There are 4 nested groupings, the coarsest first. Each group lies inside one group of the grouping before and may be the whole of it. The rows also spread widely along 13 directions, which tell nothing about the answers.
In the rows, zero is written as 128.
Known rows, each followed by its group in each grouping:
106 136 136 127 124 111  98 102 133 124 169 134  71 115 153 116 107  65 110 167 120 151 143 110 156 145 162 133 129 129  84 134 147  89 148  92 102 149 135  92 127 115 => Tup levet K482 Zoda
126 108 134 120 128  98 151 114 135 135 138 123 106 113 121 135 101 117  98 160 156 165 136 129  66 137 135 135 143 111 113 153 100 114 146 125  75 161 132 109 118 120 => Tup loger K338 Foto
113 109 137 109 128 141 104 129 121 131 130 141 131 124 120 117 123 145 132 150 113 146 150 141 112 137 112 119 128 133 122 168 105 110 133 128 134 156 147 119 140 138 => Tup levet K233 feru
173 125 132 124 144 142 154 166 120 107 117 135 101 142 125 101 132 124 142 132 164 135 122 140 154 160  83 175 172  99  89 122 139 165 102 164 139 113 115 144 131 101 => nomo sov K729 Zineb
119 111 161 111 113 129 133 118 137 150 176 146 179 134 111 156 103 161 126 106 150 130 140 171  72 156 121  94  73  94 102 166 124 134 124 143 151 129 129 137 108 144 => Tup levet K787 boza
138  98 112 125 126 142 121 114 117 113 107 134 119 144 105 121 133 140 128 117 125 141 128 129 121 146 121 135 142 118 122 129 127 124 137 158 126 121 151 151 128 121 => Tup loger K338 suku
 89 150 102 110 137 135 103 105 115 104 135 146  69 109 140 169  97  90 125 136 135 129 144 118 123 125 214 108 135 135 120 104 129 104 179 118 123 118 149 127 132 134 => nomo Motun K211 mipir
158 116 143 138 128  99 113 154 159 143 168 104 141  88 117  80 144  91 108 129 135 158 134 131 127 130  97 141 142 127  83 171 132 122 107 100  77 175 149  75 163  97 => Tup loger K340 velel
110 140 112 114 138 125 134 134 141 140 146 115 116 106 127 160 112 136 117 134 150 125 136 119  87 134 168 106 114 122 130 112 111 114 157 134 114 136 142 132 127 143 => nomo sov K729 mer
142 153  92 132 124 140 137 115  98 132 118 143  78 149 112 127 112 102 144 124 150 138 136 143 132 129 127 158 140 115 103 101 139 112 153 156 114 131 133 156 131 124 => Tup loger K338 Foto
129 108 120 132 137 137 130 122 114 107 110 134 124 169 113 120 134 135 121 138  96 132 148 125 139 153 112 124 155 145 132 140 143 136 107 131 152 114 128 122 114 134 => Tup levet K482 Zoda
116 115 148 108 125 127 138 153 138 138 161 131 154 110 112 158 131 155 126  92 147 116 157 156  80 147 137 112 120  97 108 127 117 150 133 164 141 118 139 131 143 145 => Tup levet K482 Zoda
108 118 118 120 138 104 153 113  96 124 122 130  73 110 144 143 107 110 123 171 143 147 139 131  83 141 162 137 151 142  91 126 107  92 158 120  92 163 112 112 102 122 => Tup levet K233 feru
124 117 129 122 141 123 128 135 152 130 150 112 138 119 129 136 125 141 109 138 130 128 127 112 111 152 143 104 114 125 122 136 127 124 125 122 126 130 137 119 116 132 => nomo sov K729 mer
119 154 116 124  92 146 122 110 103 137 127 161 116 138 127 138  98 125 174 106 159 111 128 181 120 121 130 114 100 118 103 116 132 101 146 134 143 136 122 151 130 132 => nomo sov K729 mer
128 141 124 123 120 137 132 120 136 127 130 122 122 160 133 138 111 132 123 137 143 119 118 122 134 149 134 124 115 126 128 118 131 126 132 133 152 112 125 140 110 132 => Tup levet K482 Zoda
128 121 126 105 187 150 119 162 117 138 165 138 140 114 110 132 125 150 120 157 108 157 161 133 108 154 120 114 117 129 105 182 126 132 116 134 147 151 141 125 121 148 => nomo sov K729 Zineb
 70 155 145 100 126 130 120 139 149 169 183 140  64 128 159 138 109 127 117 193 108 128 186 100 139 156 136 129 119  94 121 113 111  98 154 143 128 142 132 115 140 185 => Tup loger K340 velel
145 114 107 125 165 142 137 156 133 116 112 109 123 153 108 118 151 148 107 142 106 135 141  98 140 155 111 140 165 137 139 128 130 151 111 154 143 112 142 133 126 135 => Tup loger K338 suku
112 121 129  97 164 135 147 170 128 141 138 105 145  97 155 159 123 188 133 163 149 113 108 128  79 155 156  95  98 148 107 146  87 114 133 129 157 150 108 130  90 143 => nomo sov K729 mer
109 107 122 119 115 133 106 106 135 121 123 132  91 132 133 121 127 127 121 144 114 135 135 106 138 148 141 129 136 115 124 118 121 103 152 142 118 127 152 133 132 132 => Tup loger K338 Foto
131 140 119 117 140 142 137 145 112 142 141 128 126 133 136 138 122 145 145 132 145 118 120 145 122 149 131 126 105 129  89 130 127 117 131 144 157 134 114 145 107 134 => Tup loger K340 velel
107 120 164 107 140 118 114 186 170 126 150 103 135 104 151 113 149 141 110 162 107 115 157 106 143 148 118 116 161 146 126 151 104 146 102 109 145 139 132  68 156 139 => Tup levet K787 boza
134 114 123 125 133 141 145 144 174 148 131 100 128 166 125 112 141 176 104 163 114 122 131  76 139 171  87 129 122 102 164 110 121 134 113 158 133 113 142 148 117 157 => nomo sov K729 mer
159 103 105 159 111 106 151  96 141 112  97  98 131 167 111 108 135 117 103 122 131 130 102 106 125 147 115 133 145 144 134 112 146 122 116 118  99 120 131 125 102 100 => Tup levet K233 feru
176 106 114 126 141 134 151 140 111  98  78 121 106 145 111 104 128 127 126 140 161 155 105 130 122 141  96 171 186 126 115 141 112 148 121 154 117 130 129 141 128  92 => Tup loger K340 velel

New rows, each followed by its group in each grouping:
145 120 118 100 156 158 133 163 121 127  98 110 173 133 109 138 126 191 131 140 149 132 109 140  84 134 111 116 123 153 145 169  80 140 126 144 167 141 137 147 122 132 => Tup levet K233 feru
154 149  92 139 131 142 105 154 135 142 147 109 120 111 107 108 160 108 140  81 135 118 130 124 159 128 128 147 125 123  95  90 152 120 141 155 116 128 164 143 167 116 => Tup loger K338 suku
129 104 123 128 157 111 143 163 118 127 131 109 117 108 133 114 154 134 120 151 105 134 146 122 116 150 123 130 162 153  92 144 123 121 110 123 116 155 118  94 121 127 => Tup loger K340 velel
120 128 145 126 102 117 114 113 142 121 150 138 117 124 122 130 113  97 122 110 144 130 144 142 125 136 140 123 134 109 107 128 137 128 137 124 117 124 143 110 147 118 => Tup levet K787 boza
125 105 100 110 134 144 121  74  95 118 108 150  65 136 119 140  91 122 121 162 151 176 115 118  95 147 157 150 125 101 111 132 107  86 188 161  98 142 152 175 102 118 => Tup loger K338 Foto
121  95 132 104 133 136 134 111 111 121 117 140 109 129 132 142 105 154 126 155 148 150 116 134  88 156 139 129 125 110 107 151  98 111 152 154 130 138 130 151 101 127 => Tup loger K340 velel
106 152 106 115 123 139 102 142 129 100  96 110 114 115 142 148 129 122 138 117 137  95 119 121 139 113 182 108 150 173 140  99 109 119 155 115 154 117 142 116 151 122 => Tup levet K233 feru
123 144 128 136 137 103 154 142 134 129 139 119 114 148 134 127 119 107 109 157 119 125 153 128 126 139 122 122 158 152 117 140 137 135 100  99 126 137 103  81 113 134 => Tup loger K338 Foto
139 122 123 131 114 124 117  88 119 105 113 128 163 146 117 143  93 119 124 115 155 135  89 156  97 126 154  91 101 163 119 169 129 114 129  89 143 134 126 120  94  97 => Tup levet K787 boza
156  97 129 126 123 142 139 104 141 122 116 120 194 181  92 138 111 175 107 113 142 138 100 138  87 155 103 102  94 122 152 168 125 146 109 140 160 108 138 157  90 125 => Tup levet K482 Zoda
112 129 100 125 128 143 103 138 129 139 123 107 147 124 124 130 148 155 137 120 103 107 128 122 125 129 145  97 105 167 133 122 119  96 139 122 147 142 148 128 133 144 => Tup levet K482 Zoda
104 130 128 120 109 128 122 125 125 142 139 129 109 126 146 132 124 135 140 141 129 115 135 134 123 143 139 119 111 130 107 115 118  95 145 129 133 143 125 126 123 140 => Tup levet K482 Zoda
139 112 136 124 121 123 143 133 125  76  87 125 136 146 122 145 123 128 125 102 155 111 115 146 117 139 144 121 177 144 128 126 124 169 113 131 157  92 119 116 124 100 => Tup levet K787 boza
145 153 107 122 143 144  94 131 115  98 118 129 124 113 129 126 106  94 141 125 155 136  99 145 144 114 159 116 130 165 104 155 134 118 134  91 144 139 138 117 134  92 => nomo sov K729 mer
127  87 146 102 148 149 103 156 139 125 139 117 189 113 125 132 143 188 127 120 118 123 112 137 107 158 126  91  97 138 110 181 108 132 112 137 177 132 143 131 117 132 => Tup loger K340 velel
151  89 124 146 103 136 114 109 133  95  90 130 150 163 113  91 142 138 137 109 111 122 109 135 154 145  92 115 145 140 133 143 148 130  94 118 140 115 138 125 124 105 => nomo sov K729 mer
128 183  81 147 132 140 123 157 108 151 132 124 153 152  99 129 144 121 154  93  99  94 164 162 141 103 119 100 123 183 127 119 154 120 108 110 157 139 126 110 147 154 => Tup loger K338 suku
132 114 105 140 125 131 130 122 113 127 123 137 117 136 110 116 139 130 141 115 112 127 146 139 126 141 116 122 134 128 111 118 146 111 124 139 116 136 136 135 127 131 => nomo sov K729 Zineb
151 186 116 113 108 160 110 151 184 138 124 104 128 162 121 123 109 128 118 124 178 112 104 103 165 120 110 145 122 105 174 102 110 154 141 149 154  96 161 154 169 129 => Tup loger K338 Foto
118 139 132 100 132 147 120 145 132 124 124 127  98 126 141 133 114 136 130 157 151 129 130 119 131 143 134 143 140 118 124 123  99 126 151 147 144 128 138 138 140 132 => Tup levet K233 feru
117 119 135 123  99 130 123 101 102 128 113 164  86 149 119 102 104 111 143 161 124 156 163 156 120 129  89 147 157 119 118 152 114 102 136 127 105 161 131 118 142 131 => Tup levet K233 feru
110 133  90 118 153 150 103 110 109 116 133 127 138 130 117 174 118 138 125 103 120 117 118 127 112 139 199  86  91 154 116 124 140 109 157 133 165 110 146 153 100 136 => Tup loger K338 Foto
152 144 186 104 113 154  79 201 190 132 177 120 176 113 141  86 146 133 138 103 149 106 123 143 196 147  74 134 121  99  98 164 130 175  84 132 186 112 148 103 190 115 => Tup loger K340 velel
141 155 121 113 145 117 121 128 149 121 152 120 114 107 100 150  88  81  87 129 178 169 137 125  88 112 162 136 146 112 130 152 112 145 158 121  92 136 162 112 156 109 => Tup loger K338 Foto
128 129 119 131 103 122 144 127 116 133 109 126 123 136 124 124 124 134 145 123 145 117 131 153 104 127 115 129 138 139 117 118 114 113 133 131 119 145 121 124 131 126 => Tup levet K233 feru
138 120 121 136 104 118 142 137 133 150 123 115 147 130 110 110 139 145 136 117 136 123 138 148  97 127  92 127 128 132 122 129 114 114 123 133 105 157 135 121 141 131 => Tup levet K233 feru
109  81 127 121 115 129  98 116 107 126 121 136 120 101 136 111 144 145 148 131 104 133 127 142 116 143 135 112 121 140  87 149 115  79 142 128 120 163 141 122 126 123 => Tup loger K340 velel
140 137 121 113 185 138 110 165 149 128 161  98 108 103 155 112 130 120 107 185 128 144 107  81 162 162 145 132 117 145  94 149 130 115 124 106 137 146 133 114 110 114 => nomo sov K729 Zineb
 96  91 104 134 118 151  92 110 121 129 107 128 137 162 127 111 163 174 140 132  45 102 142 108 159 155 121  88 110 163 141 125 140  85 118 130 164 126 145 133 111 161 => Tup loger K338 Foto
133 134 116 108 123 163 109 102 123 111 112 149 114 164 109 144  95 133 127 125 152 141 118 132 129 139 136 132 122 104 141 134 121 135 153 159 156 101 153 170 127 128 => Tup loger K338 Foto
 94 135 143 117  92 132  97  89 115 121 146 171  92 138 134 134  93  96 142 128 127 133 154 158 137 133 145 116 123 107 103 138 137 103 149 123 135 129 136 121 139 136 => Tup loger K340 velel
108 105 112 129  86 147 112  55 119 152 110 141 142 184 119 125 100 171 136 153 111 134 109 131 104 146 110  94  59 132 151 147 115  61 150 125 136 149 140 166  83 152 => Tup levet K233 feru
139 161 107 113 170 130 117 155 140 134 176 111 126  83 121 154 111  98 109 123 165 144 126 123 103 125 182 119 110 130  97 137 129 129 153 116 112 140 153 121 138 118 => nomo Motun K211 mipir
115 115 138 109 124 130 111 133 114 112 120 141 129 111 134 133 115 132 139 134 137 132 128 158 107 129 141 112 138 145 103 165 105 119 131 115 141 147 128 108 131 118 => Tup loger K338 Foto
118 138 129 119 137 139  96 151 160 123 151 110 156 118 140 131 134 138 124 123 119 103 118 116 151 142 150  87 102 150 125 137 136 125 115 102 165 119 140 110 130 131 => nomo sov K729 Zineb
126  80 127 129 123 126 112 126 118 124 110 122 148 121 116 101 151 153 132 134  97 138 135 136 109 141 105 114 136 155 115 163 114 102 118 119 119 162 143 111 129 123 => Tup levet K233 feru
135 117 141 118 121 134 150 139 109 131 119 140 137 151 126 123 117 153 144 144 143 131 131 164 104 147  91 131 132 129 107 156 113 130 110 136 149 143 106 128 110 130 => Tup levet K482 Zoda
113 107 116  99 161 151 110 123  91 114 118 155  92 122 115 136 112 136 127 164 115 167 154 134 104 142 140 135 149 127 112 166 105 112 153 149 132 148 147 139 125 136 => Tup loger K338 Foto
 99 124 137 111 107 115 127 128 135 120 124 129 110 109 137 150 114 127 126 125 147 119 140 139  95 127 160 112 146 123 123 121 100 120 152 132 120 131 135 110 144 132 => Tup loger K340 velel
 66 125 129 126  95 138  95  91 113 131 152 180  95 151 131 135 118 117 150 127  69 111 194 148 147 140 142  88 118 120 123 119 155  93 135 121 141 123 139 116 136 175 => nomo Motun K211 mipir
123 162 127 116 101 144 135 129 150 156 125 122 106 169 149 121 102 145 134 170 153 116 114 117 144 141 101 135 107 115 143 116 105 109 137 136 148 131 120 144 121 149 => Tup loger K340 velel
131 158 103 113 166 159 106 175 124 148 146 125 122 114 118 115 136 137 141 150 115 135 153 126 143 128 114 126 124 144 120 144 122 117 128 131 144 156 148 128 153 148 => nomo sov K729 Zineb
117 106 109 134 104 124 131 104 121 161 144 141 127 133  88 128 132 143 130 105 113 141 169 147  81 133 111 121 112  98 122 122 127  98 148 162  88 151 157 145 140 154 => Tup loger K338 Foto
131 136 119 132 110 107 127 101 156 130 116 103 133 143 126 123  96 112  96 161 147 147 104 112 102 118 134 109 124 154 153 158 106 104 135  83 101 154 136  99 118 116 => Tup loger K340 velel
111 124 111 121 140 140  90 106  77  82 114 169  93 113 124 135 110  87 152 121 114 141 145 162 137 123 174 109 153 158  89 151 147 106 142 103 140 137 136 113 131 108 => nomo sov K729 Zineb
100  87 122 114 143 105 143 145 127 103 110 111 106  83 146 151 142 145 116 142 126 121 135 114  79 142 181 106 167 150 117 118  96 118 144 124 102 138 130 100 121 127 => nomo Motun K211 mipir
131 140 107 118 162 130 107 119 161 109 143 105 135 120 104 156 101 108  78 134 141 153 123  91 105 128 182  99 124 137 158 146 127 137 147 107 119 117 169 119 130 121 => nomo sov K729 mer
109 196 101 122 114 156  97 127 113 115 114 156  76 153 130 127  96  83 157 140 130 116 157 144 177 101 139 125 153 149 143 111 138 117 142 107 153 124 136 119 165 140 => nomo sov K729 mer
122 152 123 117 143 126 111 141 148 118 136 104 131 119 135 139 113 111 107 144 141 126 121 112 128 127 162 111 131 160 131 141 116 127 136  96 139 132 139 101 134 120 => Tup levet K233 feru
109  90 141 139 110 108 106 126 149 149 167 120 153 110 115 108 159 135 119 111  81 125 165 128 117 148 116  97 112 131 105 142 142 101 115 117 105 154 152  93 142 142 => Tup levet K787 boza
127  90  90 142  96 130 122  91 111 107  69 130  87 150 109 109 147 131 136 115 109 129 129 116 129 133 126 140 168 130 140  90 125  98 152 156  96 125 155 148 137 120 => Tup loger K338 Foto
149  99 133 140 101 128 144 111 133 118 106 125 143 172 118 107 132 147 129 120 133 121 113 136 131 158  88 132 132 121 123 128 137 133 106 140 137 115 122 139 108 116 => Tup levet K233 feru
136 140 111 128 128 144 123 164 107 107  85 130 115 141 114 104 148 126 153 122 116 115 155 148 150 116  99 143 190 163 132 124 119 142 113 133 146 133 132 111 168 125 => Tup levet K233 feru
137 125 112 134 142 117 177 125 123 145 127 118 153 161 120 142 107 157 116 160 136 132 123 139  74 146 113 101 108 150 131 157 122 121 104 108 127 147  99 122  71 144 => nomo Motun K211 mipir
 95 106 143 107  90 138  82 122 125 117 106 152  91 113 144  98 127 127 152 152 111 133 147 141 144 124 114 129 158 129 122 147  94  94 145 124 122 157 150 106 169 129 => Tup loger K338 Foto
124 129 115 121 130 140 111 119 109 119 128 141  92 126 119 124 122 108 134 131 129 142 146 132 134 137 139 143 144 123 105 122 130 113 152 143 120 134 148 136 142 123 => Tup levet K233 feru
123 116 125 129 105 133 120 119 138 130 127 129 141 135 126 124 127 146 140 115 130 114 122 139 122 141 123 103 109 125 124 127 130 112 125 127 134 130 136 132 125 131 => nomo sov K729 mer
146 167 138 124 125 120 106 164 200 139 168  89 156 107 126 115 119 103  99 126 162 125 119 107 141 119 126 113 120 127 143 141 124 147 116  93 118 133 157  90 170 116 => nomo sov K729 mer
122 151  99 141 111 118 129  90 120 128 122 143  80 153 119 119  94  80 121 159 127 151 148 127 125 115 132 128 145 138 137 129 137  96 142  96  85 150 136 110 128 130 => nomo Motun K211 mipir
122 131 126 119 115 142 119 146  71  91  91 153  96 119 158 124 131 116 188 114 145  98 116 184 154 131 143 137 161 164  63 119 128 116 128 125 172 132  95 121 128 100 => Tup levet K482 Zoda
129 155  95 128 158 122 154 150 104 128 130 122 106 127  99 153 124 107 118 123 133 136 172 139  92 120 150 134 165 146 122 116 129 139 139 137 115 135 132 116 140 139 => Tup levet K482 Zoda
115 147 113 129 137 127 121  99 124  94 126 150  56 158 125 132  96  70 107 160 118 148 161 105 160 140 154 137 174 122 135 114 155 130 138 116 118 107 136 114 130 127 => nomo sov K729 Zineb
104  91 157 130  67 104 125 110 140 126 118 126 122 120 161 107 134 138 146 130 133 102 116 144 123 147 119 115 127 129  99 118 112  92 128 114 115 146 115 103 124 116 => Tup levet K233 feru
156 137 108 147  99 126 108  81 123 124 138 135 197 146  82 145  95 106 130  57 161 132  97 186  88 106 145  82  73 146 112 169 155 119 126  96 133 131 145 132 114  99 => Tup loger K338 Foto
 98 115 135 119 115 104 111 134 165 145 149 111 154  99 108 134 129 134  98 128 111 137 165 126  75 114 137  88 132 140 153 158  97 115 134 105  94 160 163  79 162 148 => Tup loger K338 suku
 94  76 132 125 104 122 121 100 123 119 130 146 125 124 134 138 136 153 137 116 100 114 142 137 104 158 150  91 115 120 110 122 132 100 135 135 124 125 136 129 109 143 => nomo Motun K211 mipir
